Each new row is followed by what is left after taking away its nearest point in the smallest flat space through zero that holds the last named rows.

z_316:
[[5,2,-31,-3,17,-16,10,7,-9,-28,-7,-16,-30,21,-3,31,-36],
[-6,-19,2,-15,8,23,23,5,-7,-14,21,-7,4,10,-21,14,17],
[-13,-5,-8,-10,33,-14,4,43,-18,-30,32,18,29,-19,-20,-4,41],
[-32,31,-12,-16,2,19,-1,26,1,9,10,16,34,-10,13,4,28]]
New rows:
[20,-12,10,-23,26,-16,-4,36,-37,-6,32,-38,-15,2,-37,25,10] | [14,13,17,-17,0,-6,-21,20,-21,29,11,-33,-9,-3,-10,13,3]
[30,23,-13,-22,9,17,-16,3,-2,-3,-24,34,-31,16,-3,26,-5] | [33,11,3,-20,8,18,-17,2,-2,0,-15,40,-20,6,-11,11,13]
[22,3,29,-11,16,-30,9,23,31,-19,41,2,-1,9,47,-28,-24] | [15,4,30,-19,9,-8,19,18,34,-13,43,-3,1,18,47,-19,-22]
[5,-8,-27,43,36,2,-32,4,21,-21,4,-20,-8,-6,5,-3,-9] | [-3,-9,-18,36,25,27,-25,-3,26,-8,9,-20,2,-4,5,-3,4]
[-1,11,8,16,-4,-17,1,-4,-9,-12,-31,5,-41,26,1,-22,28] | [-11,15,6,7,-4,-3,7,2,-9,-11,-24,6,-32,28,0,-16,38]
[-41,-23,-24,19,0,-6,-24,-17,-11,9,18,-15,-3,5,-22,-33,-11] | [-47,-16,-29,15,-1,0,-22,-15,-10,11,17,-15,-1,8,-18,-27,-12]

z_419:
[[-9,20,-6,14,18,10,10,-24,27,3,39,32,-4,9,22,-18,1],
[-25,12,-21,3,-13,-17,18,46,4,3,5,-34,-46,-12,-3,12,-5],
[36,25,17,15,-10,-13,-6,23,-12,-10,-20,-11,8,-44,40,15,-9],
[-13,-6,-6,18,-7,-32,1,17,23,-48,25,-30,-8,-5,29,-1,12]]
New rows:
[12,-22,-2,7,13,54,25,-31,-25,-32,26,6,-5,-10,0,5,2] | [10,-19,-5,6,6,48,28,-13,-30,-30,18,-8,-17,-19,-2,13,-1]
[-30,-19,-10,30,-18,-28,9,5,6,-22,14,-5,8,0,-30,22,19] | [-11,1,-2,31,-12,-12,9,-3,-3,1,5,18,15,-12,-22,23,9]
[-17,-4,-39,-27,-13,-14,-17,-5,-17,11,-15,7,-2,46,-11,-2,18] | [0,17,-31,-13,-12,-19,-17,0,-13,4,-12,11,1,24,20,0,14]
[-16,12,29,3,25,38,9,23,10,-26,15,-3,11,16,-16,-28,-40] | [-9,11,33,2,20,34,6,31,3,-28,4,-11,13,8,-15,-22,-41]
[46,-11,19,-54,3,12,17,1,-29,-4,-38,21,-4,4,7,15,8] | [22,-7,4,-43,7,2,28,5,-4,-19,-5,16,-23,13,18,7,14]

z_870:
[[-6,22,0,-9,-14,-5,2,21,6,-8,2,-2,-24,-15,20,-4,-16],
[-3,15,20,6,-1,-26,67,-35,-10,10,-3,28,23,3,-6,25,2],
[-45,-20,1,-8,2,-3,-17,-7,25,-4,-11,18,-22,-6,-3,27,3],
[-14,-3,8,-40,-9,5,-2,10,19,-24,-5,-14,35,29,2,33,-16]]
New rows:
[5,13,0,-16,-29,-5,37,-3,-6,6,-33,-4,11,22,2,-31,-31] | [-9,-10,-7,-7,-19,2,10,-8,1,11,-37,1,-4,18,-7,-32,-19]
[17,27,7,13,2,8,15,14,19,4,4,1,-4,-14,-24,-12,8] | [6,16,7,5,4,11,6,12,28,0,0,1,1,-7,-28,-1,9]
[9,2,1,-6,15,-5,-23,-1,3,-11,-20,-25,-1,27,6,16,-16] | [9,8,3,8,16,-13,-8,-10,-4,-1,-19,-13,-13,15,6,11,-12]
[-11,7,-8,5,-7,-4,10,-20,-16,7,9,24,-5,-31,13,-19,12] | [-10,0,-9,-13,-8,6,-4,-11,-9,-4,8,9,15,-14,11,-11,7]
[17,2,-17,-5,12,11,8,-2,0,-27,10,3,-13,-13,-15,25,21] | [19,5,-17,-6,10,11,9,1,-1,-28,11,1,-13,-13,-13,24,19]
[-8,21,-10,19,-2,4,22,-9,-7,2,-57,-1,8,18,7,16,-28] | [-5,13,-17,25,2,12,1,-3,-7,4,-56,-7,-1,15,5,5,-23]

z_860:
[[-19,2,-2,-13,13,-17,-9,-3,-8,23,7,-16,1,7,-44,-17,12],
[2,36,-3,12,2,-26,-23,-32,4,-8,-2,29,-1,-20,-18,-15,16],
[-37,12,-5,-24,-27,41,-28,-1,51,24,-20,12,-1,4,-28,-20,19],
[27,1,4,15,-2,0,-27,-20,14,-24,5,-12,15,1,-48,-25,9]]
New rows:
[0,3,3,2,-40,13,-1,9,9,24,-6,1,19,-3,3,0,3] | [8,4,4,8,-29,-6,3,5,-8,20,1,-2,20,-5,0,1,2]
[-13,34,17,-13,13,-5,16,16,-3,41,33,-10,6,-23,-45,-6,-44] | [7,33,19,0,-1,13,16,14,11,17,27,2,9,-29,-20,2,-51]
[0,2,-4,5,7,-3,-32,-1,7,6,39,3,47,9,44,10,-28] | [-9,5,-5,-1,8,-5,-39,-3,10,15,39,0,47,11,26,2,-22]
[-4,-21,23,-1,11,-8,-7,-17,-16,-15,8,-5,14,-15,8,10,12] | [-15,-19,22,-8,5,3,-10,-15,-5,-8,3,-1,12,-14,7,8,15]
[6,1,1,2,4,8,-8,-3,16,-1,-25,11,11,43,-29,4,-2] | [5,4,0,4,10,-5,3,-2,2,1,-23,18,6,38,-10,14,-6]
[7,12,-3,8,29,-8,-6,-5,12,-5,-2,-11,-34,-23,7,0,4] | [4,3,-2,3,25,4,-5,2,18,-2,-3,-19,-33,-17,4,0,2]

z_726:
[[-38,17,19,10,8,-12,-4,-20,22,20,-15,26,-30,45,36,30,50],
[-53,-3,-4,5,23,-14,20,8,-38,-6,-31,22,-11,24,27,11,25],
[-50,-6,14,46,26,-28,-5,-37,38,7,-8,20,-1,34,14,49,28],
[-14,-3,-3,-6,23,-41,4,-24,8,-34,-38,15,-6,36,4,38,-1]]
New rows:
[0,0,-2,3,6,-1,47,-3,-12,6,10,-14,4,-6,-9,-1,15] | [9,4,1,-2,3,-5,42,-10,0,4,9,-14,0,0,-10,4,15]
[-35,5,-2,-47,-14,0,6,1,-10,22,-8,-18,-5,6,1,-26,3] | [-34,-3,-1,-31,-8,-9,1,-13,10,17,-2,-22,7,3,-11,-13,-7]
[-8,44,9,22,-6,-27,-1,-9,-24,24,3,9,23,-4,3,-7,-25] | [1,48,10,12,-9,-29,-3,-11,-21,21,-1,9,18,1,4,-6,-25]
[7,1,-9,9,4,-47,8,-15,28,-2,4,-24,-21,-21,-13,-18,-18] | [-7,6,-8,6,3,-39,14,-4,11,8,1,-18,-30,-18,1,-26,-3]
[-21,-15,-12,-12,-2,-5,8,20,-11,2,-20,-4,-3,-40,-34,-5,-9] | [-18,-4,-2,-13,-7,-7,-1,8,13,12,-19,1,-15,-25,-26,6,6]

z_312:
[[1,64,22,23,-2,-59,-15,-32,-17,40,21,-7,61,24,-41,-9,-34],
[15,61,0,-1,11,-10,-30,-21,3,-21,9,-47,18,2,-29,18,-23],
[-27,45,-3,32,-10,-20,-25,-31,-17,3,15,-18,31,21,-39,5,-12],
[13,43,7,9,-16,-47,19,-10,9,-20,14,-22,14,-2,-17,-14,-24]]
New rows:
[4,40,10,21,-1,-6,-18,-4,-13,-42,0,24,-12,47,4,0,20] | [18,27,17,8,7,-4,-12,6,-10,-29,-5,35,-14,42,17,-3,21]
[13,36,13,-10,21,-2,5,0,4,-19,-10,-13,6,5,9,-40,-24] | [-10,14,6,0,17,15,0,0,-6,-11,-13,2,1,12,11,-38,-9]
[-19,7,-4,19,-13,25,-8,7,-7,-18,-5,-9,-3,47,2,1,-14] | [3,5,7,5,-6,15,3,16,-1,-7,-7,-3,0,41,12,-5,-21]
[-22,-39,-5,-9,-8,-16,21,35,6,3,-34,2,-5,5,-2,3,-31] | [-21,-19,-6,-8,0,-13,2,25,3,2,-32,-13,4,9,-14,14,-37]
[-5,3,16,-17,-21,3,-2,8,-6,7,-3,2,-13,13,-7,-42,7] | [-3,9,14,-20,-15,11,-12,6,-6,3,-4,-6,-13,13,-10,-35,6]

z_625:
[[61,-11,23,12,11,20,-10,20,-47,-3,15,4,6,-47,15,7,-27],
[51,26,0,5,-11,-28,12,-5,-13,-38,15,28,3,-35,-64,0,-8],
[42,26,23,23,29,17,-13,-33,-40,-37,11,31,-18,-25,13,-12,-38],
[12,-1,0,-41,4,41,-35,9,-34,-16,25,5,-14,-21,-15,-7,-14]]
New rows:
[12,-5,18,-29,-14,-25,17,-4,27,4,17,11,13,-9,-19,-13,-15] | [4,-9,24,-26,-3,-11,10,-9,22,9,14,8,8,-3,7,-16,-21]
[19,0,-31,5,-9,-9,-30,-4,5,31,-14,-24,-6,-3,-8,-28,22] | [24,6,-27,12,-2,-7,-31,-13,-1,24,-14,-18,-10,-5,-3,-31,15]
[0,32,3,27,12,-27,-32,6,11,21,9,-24,-4,-25,-12,30,-17] | [-13,32,0,16,13,-18,-40,3,12,21,11,-25,-9,-18,-10,27,-16]
[26,-16,32,6,18,-5,29,-12,16,8,-25,-32,16,-1,-8,-21,7] | [16,-12,27,-15,19,10,14,-16,11,-1,-17,-29,6,2,-17,-27,5]
[-11,1,-10,6,-27,21,-25,-32,-1,27,27,-13,-13,10,-12,-23,-13] | [5,-2,-6,22,-30,7,-12,-26,0,31,23,-14,-4,2,-12,-17,-13]
[-14,-21,16,-3,17,-21,20,-19,-25,-8,-14,16,-30,-13,-28,-32,-7] | [-18,-35,16,-6,14,-17,20,-4,-23,8,-16,4,-24,-12,-17,-27,-2]
